All groups share one centre, and each spreads out both ways along 10 directions, with some noise.
(in the rows, 128 means zero)
Some rows, each with its group after it:
[ 84 182  97 100 103 151  66  94  88  98  80 162 110 130  87 224 126 150] => q168
[117 106 110 128 104 137 175  80 128 141 101 126  67 121 154 142 125 120] => q270
[177 121 149 107 147 134 204 127 154 120 115 184 128 121 136  64 129 150] => q705
[164 127 115 106 132 133 115  94 100  87  72 171 110 148 169 167 140 113] => q975
[107  93  90 134  80 141 173 100 105 121 112 129 141 125 174 103 146 112] => q613
[123 106 113 121 150 130 168 106 107 163 109 151 103 127 177 112 158  90] => q168
[110 142 129 130 123 127 162 106 132 133 138 151 161 149 108 112 126 134] => q975
[126 154 161 109 139 137 143 100  84 119 127 165 142 159 143 137 124 141] => q613
[116 113  82 136 127 144 121 134 105 106 130 165 155 112 144 161 145 127] => q613
[132 122 103 114 115 115 149  72  89 138  92 129 124 142  99 150 178 121] => q168
[106 119 142  55 125 122 135 171  48  92 149 169 126 107 141 176 174 163] => q270
[118 127 143  87 138 136 172 117  85 142 104 171  86 141 158 125 159 124] => q270
[167  99 136 133 177 128 126 217 149  92 174 160 170 118 150 130 130 131] => q705
[100 105 127 159  99 124 166 111 147 165 170 109  98 145 132 108 116 128] => q975
[135 145 134  75  64  96  95 124 146  92 113 135  81  86  92 151 123 192] => q270
[ 41 141 117 157  94 174 101  84  64 142 137 115 102 137 194 172  87 107] => q613
[114 124 131 143 111 125 158 123 132 119 169 197 116 185 139 135 134 135] => q168
[131 133 172 138 178 127 140 119  82 159 152 110 138 156 141 116 129 110] => q270
[154 127 176  96 112  99 146 122 152 131 136 106  95  98 131  85 107 158] => q270
[168 112 142 123 176 108 146 152 131 133 158 160 115 111  84 139 154 160] => q613
[103 124 119  96 122 153 184 160 117  99 128 172 169 125 129 117 138 142] => q975
[121  71 105 129  87 130 222 107 130 143 123  98 119 104 145  72 154 132] => q613
[112 100 115 124 138 138 189 134 111 138 133 140 145 141 140 117 160 111] => q168
[123 128  96 121 136 117 167  96 148 141  92 144 148 143 122 125 154  93] => q613
[143  75 103 121 159 137 153 149  79 126 127 177  91 141 176 167 188 102] => q975
[163 102 134 149 154  99 129  87 118 158 141  95  98  92 127 140 133 129] => q975
[106 166 157 133 150 125 137  53 101 206 112 130  76 165 107  99 133 114] => q975
[ 45 142  65 152 119 181 141  78  82 145 102 162 149 122 162 167 126 100] => q705
[109 136 139 110 141 103 106 108 100 171 139 135  73  98 121 135 144 138] => q270
[140 129  57 119 141 109  93  92 123 151  72 157 121  68 117 134 175 108] => q975
[159 136 145 110 135 123 165 116 158 109 133 177 103 121 117 132 112 166] => q705
[173 154 134 123 135 112  86 198 164  80 158 213 177 168  68 112 154 165] => q705
[ 80 140  98 152 144 136 132 106 109 138 151 179 161 164 126 173 134 113] => q270
[125 136 113 126 131 133 120 115 120 119 123 167 126 126 144 143 125 129] => q168
[153 118 137 115 117 109 159 146 158  96 153 152 142 126  98 131 134 167] => q168
[162 165 123 134 121 146  71 157 162  95 100 142 152 117  97 111 103 150] => q270
[123 114 122  91 106 140 144 152 124 107 110 142  93  92 127 141 140 157] => q975
[169 139 135 106 161 135 104 153 115  78 119 182 152 114 147 153 126 141] => q613
[ 92 161 114 136 106 155 164  69  94 159 117 186 134 136  79  88 144 164] => q705
[ 79 140 125 161 156 151 116 180 123 125 213 159 165 126 103 183 101 153] => q168
[ 91 122  90 143 116 117 121  63 108 154 120 166  91 155 158 179 145  93] => q168
[ 89 126 107 124  90 130 118 102 104  90 143 135 127 132 118 226 118 149] => q975
[ 47 158 120 129 100 157 122 110 112 142 136 131 112 126 121 163  96 138] => q975
[ 96 142 142 100  94 159 173 137 140 113 112 152  99 151 129 133 110 148] => q613
[165 115 104 124  80 113 157 123 175  70 114 168 182 128 163  90 122 131] => q168
[156 102 129 144 136 105 140 115  96 145 157  87 152  76  85  99 154 159] => q705
[135 103 148 109 111  97 181 103 117 117 156 128 103 147  98 163 146 159] => q705
[110 120 110 127 143 163 162 107  32 109 151 153 200  55 117 138 139 174] => q613
[123 111 122 109 165 105 195  63 104 164 130 167 105 109 155 144 153 110] => q270
[106 124 115 176  78  82 113  77 161 140 190  94 134 132  74 158 113 156] => q168
[104 112 147 110 106 146 104 172  92 120 140  92  81 116 146 153 128 139] => q705
[ 96 151 144  76  95 135 138 119 105 136 105 144  56 122  85 149 141 170] => q975
[159  64  81 120 143 114 169 169 121 128 145 160 132  69 138 101 191 137] => q270
[133 103 128 155 128  92 119  41  62 165 144 107 113 139 149 134 160 106] => q613
[149  93 150 145 105 128 174  98 129 126 154 142  64 150 171 129 113 142] => q168
[107 135 110 139  88 136 117 109 127 109 128 133 131 130 129 150 109 140] => q168
[118 134 145 130 129 144 163  96 107 139 155 130 100  88 101 146  98 184] => q705
[112 148 155 118 144 158 114 118  81 102 119 103 133 115 159 180  86 132] => q270
[141 138 154  94 109 113 129 137 136 120 123 181  48 180  98 160 151 157] => q613
[146  83 116 126 118 135 178 123 122 126 119 118 100 109 147 122 147 130] => q270
[135 148 147 113 133 142 106 135 110  97 122 166 116 147 161 158 109 133] => q613
[158 120 123 144 141 159 133 175 158 101 136 170 129 121 156 106 103 137] => q975
[153 110 137  78 114 106 138 138  90  88 113 130 114 132 107 167 176 149] => q705
[142 120 109 127 163 130 150  70 103 173  80 124  94  86 160 114 137  98] => q705
[178 145 155 125 174 129 138 112 146 156 112 156  82  75 124  82 103 153] => q705

New rows. What belongs after each?
[191 108 122 105 123 125 181 132 152 112  83 185 113 154 147  59 167 124] => q975
[126  96 120 106 111 116 162  95  53 142 117  90 135  94 104 120 182 143] => q705
[ 78 137 112  78 130 108 155  96  84 188 111 126  97  83  65 135 189 145] => q975
[122 116 114 119 138 132 138 113 109 132 119 121 121  92 146 141 128 127] => q975
[184 103 118 105 107 154 175 123 120  58  78 178 135 127 182 116 135 135] => q168
[118 133 111  98 128 143 115 150 112  99 112 163 115  80 146 153 127 147] => q270
[145  93  77  82  92  87 141 101 117 118  89 130  98  73 107 159 194 137] => q975
[132 111 169  79 145 140 208 141  91 128 119 164 113 152 178  92 151 124] => q270
[135 179 169  95 191 179  95 152  77 109  88 160 150 126 163 132  99 122] => q270
[155  80 105 127 132 138 182  92 101 122  94 120 118 107 175 124 150 106] => q168
[ 98  90 104 103  82 133 191 137 133 111 142 170  93 121 157 140 148 142] => q270
[112 105  74  84 111 100 181 123 121 140 104 165 150  98  83 113 212 136] => q975
[106 102  96 147 140 159 136 130  74 110 134 126 152 121 146 192 139 119] => q270
[131  62 124 132 126 102 184 112  75 148 162 101 116 143 122 146 193 123] => q270
[147 134 128  86  87  94 139 124 165 100 114 123 127 103  76 130 135 170] => q168
[142 171 172  63 126 142 137 115 101 103  73 193  80 188 142 135 136 142] => q613
[140 115 121 118 104 110 186  95 163 135 122 156 109 141 130 100 136 132] => q270
[119 104 116 106  67 159 194 133 125  83  96 112 141 145 122 115 141 145] => q168
[111 152 152  58 151 175 154 142  51  87  81 182 124 132 163 171 132 139] => q975
[105  98  90 131 101 157 148 129  99 120 125 122 116  69 149 136 136 150] => q613
[114 106 135  91 164 117 186  80  67 145 126 147 102 101 171 172 150 117] => q270
[161 104 102 135 203 113 136 144 138 102 139 168 161 111 171 192 133  91] => q705
[169 116 154 118 168 133 153 119 100 144 123 160  81 122 157 112 137 134] => q168
[ 85 124 135 109 138 107 157 132 136 197 147 116  85 121 120 105 145 111] => q168
[124 148 152 122 109 107 141  84 134 161 134 120  89 139  69 117 130 157] => q975
[128 125 121 133 142 110 119  99 117 145 139 129  94 102 123 166 128 134] => q168
[ 94 165 187  96  80  92 119  80 118 122 155 110 106 164 100 157  98 162] => q270
[100 138 130 121 102 110 133 112 119 152 156 153  73 163  56 166 160 164] => q975
[124 138 157 169 116 125 131 108 150 143 158  94 139 174 113 111  92 127] => q270
[136 123 101 176 176 138  99 107 114 164 130 163 103 143 157 145 138  91] => q975
[143 126 100 152 152 179 109 172 124 102 108 142 161 106 144 131 113 123] => q270
[204 131 175 108 133  93 117 173 189 102 151 152  90 131  98  99 122 174] => q705
[115 186 148 111 119 103  96  86 137 149 117 169 107 163  87 129 124 142] => q270
[126 115 129 123 108 145 149  96  95 128 102 117  83 130 132 151 133 140] => q168
[128 112  68 162 182 161 138 142  83 146 114 205 171 177 116 139 211  86] => q270
[134 103  71 132 131  99 143 129 136 140 137 179 145 117  81 132 202 130] => q975
[ 92 176 142 115 131 133 149  88 130 100 135 190 177 167 139 174  86 128] => q270
[106 131 142 181 202 151 123 143  88 163 208 206 128 157 163 140 120 120] => q168
[ 97 147 141 146 103 145 158 114 155 131 164 177  95 162 108 134  95 167] => q705
[113  83 113 121 129 142 163 156 110 118 146  97 120  66 171 146 121 134] => q975
[162  80  66 129  87  85 177 117 172  88 125 152 196 109 124 111 172 127] => q975
[141 155 137 100 117 113 113 101 112 102 109 167 121 147 107 163 136 150] => q613
[120 107 120 140 152 146 157 102  96 142 115 139 127 139 192 125 134  87] => q975
[143 134 117 158 109 115 137  74 166 134 120 121 120 141 100 130 110 133] => q270
[103  98 111 143 116 118 164 114 130 138 163 103 143 108 131 135 125 127] => q975
[129 108 126 135 133 169 169 108  65 110 121 142 106 153 129 173 147 140] => q168
[134 128  90 152 191 163 149 112 125 158  97 177 130 105 161 116 127  90] => q270
[ 94 118 135  86 136 164 157 138  63  89 119 138 134 107 176 195 123 131] => q975
[117 135 128 156 131 120 128  78 125 159 140 120 113 148 128 136 114 117] => q975
[106 124  90  96 101 148 148 121 119 109  78 155 132 103 165 126 137 116] => q975
[129 117 146 112 106 119 112 127 105 117 136  92  95 102 120 151 127 155] => q270
[129 137  99 104 141  86  94  88 140 157  97 117 101  57 132 146 133 111] => q168
[ 82 122 121 143 139 135 164 116  98 154 155 175 139 185 138 138 154 105] => q270
[148 132 125 106 117 137 131 139 129  98 105 168 107 127 123 139 134 152] => q975
[103 133 115  76 129 135 141 119  84 129 103 183  81 109 150 156 156 135] => q270
[ 94 150 148 129 142 168 160 126  93 106 159 162 179 139 139 143  99 148] => q613
[ 85 109  90 117 150 154 188 145 118 128 144 207 134 106 190 141 135 114] => q270
[118 145 137 106 158 153 160 137 137 120 114 148 141 117 123 137 107 134] => q613
[ 86 104 138 127 153 136 168 155 137 162 170 150  66 117 174 142 114 115] => q168
[139 112 123 130 156 136 166 144 144  89 159 157 147  98 149 185  93 146] => q705
[136 155 130 101 138 118  99  64  75 127  81 151  85 140 122 195 147 130] => q975
[144 101 110 147 151 135 152 114 121 146 120 137 121 123 184 105 133  94] => q975
[164 127 107  67  93 131 153 127 138  78  51 172 124 104 141 105 152 141] => q975
[126 107 108 125 116 139 137 100  92  90 110 147 131 146 188 188 129 104] => q975
[136 140 164  93 146 154 149 101  81 135  77 147  77 145 173 124 127 121] => q975
[ 79 116  90 119  72 133 139  85  91 128 106 117 122 145 128 163 158 117] => q705
[155 119 156  77  99 122 212  96 117 109 106 162  88 138 109 120 145 178] => q705
[ 82 142 148 140  99 139 138 127 129 159 160 141  94 161 144  99 110 134] => q168
[116  95 132 151 157 157 175 188 136 108 201 166 144 120 154 155 102 147] => q168
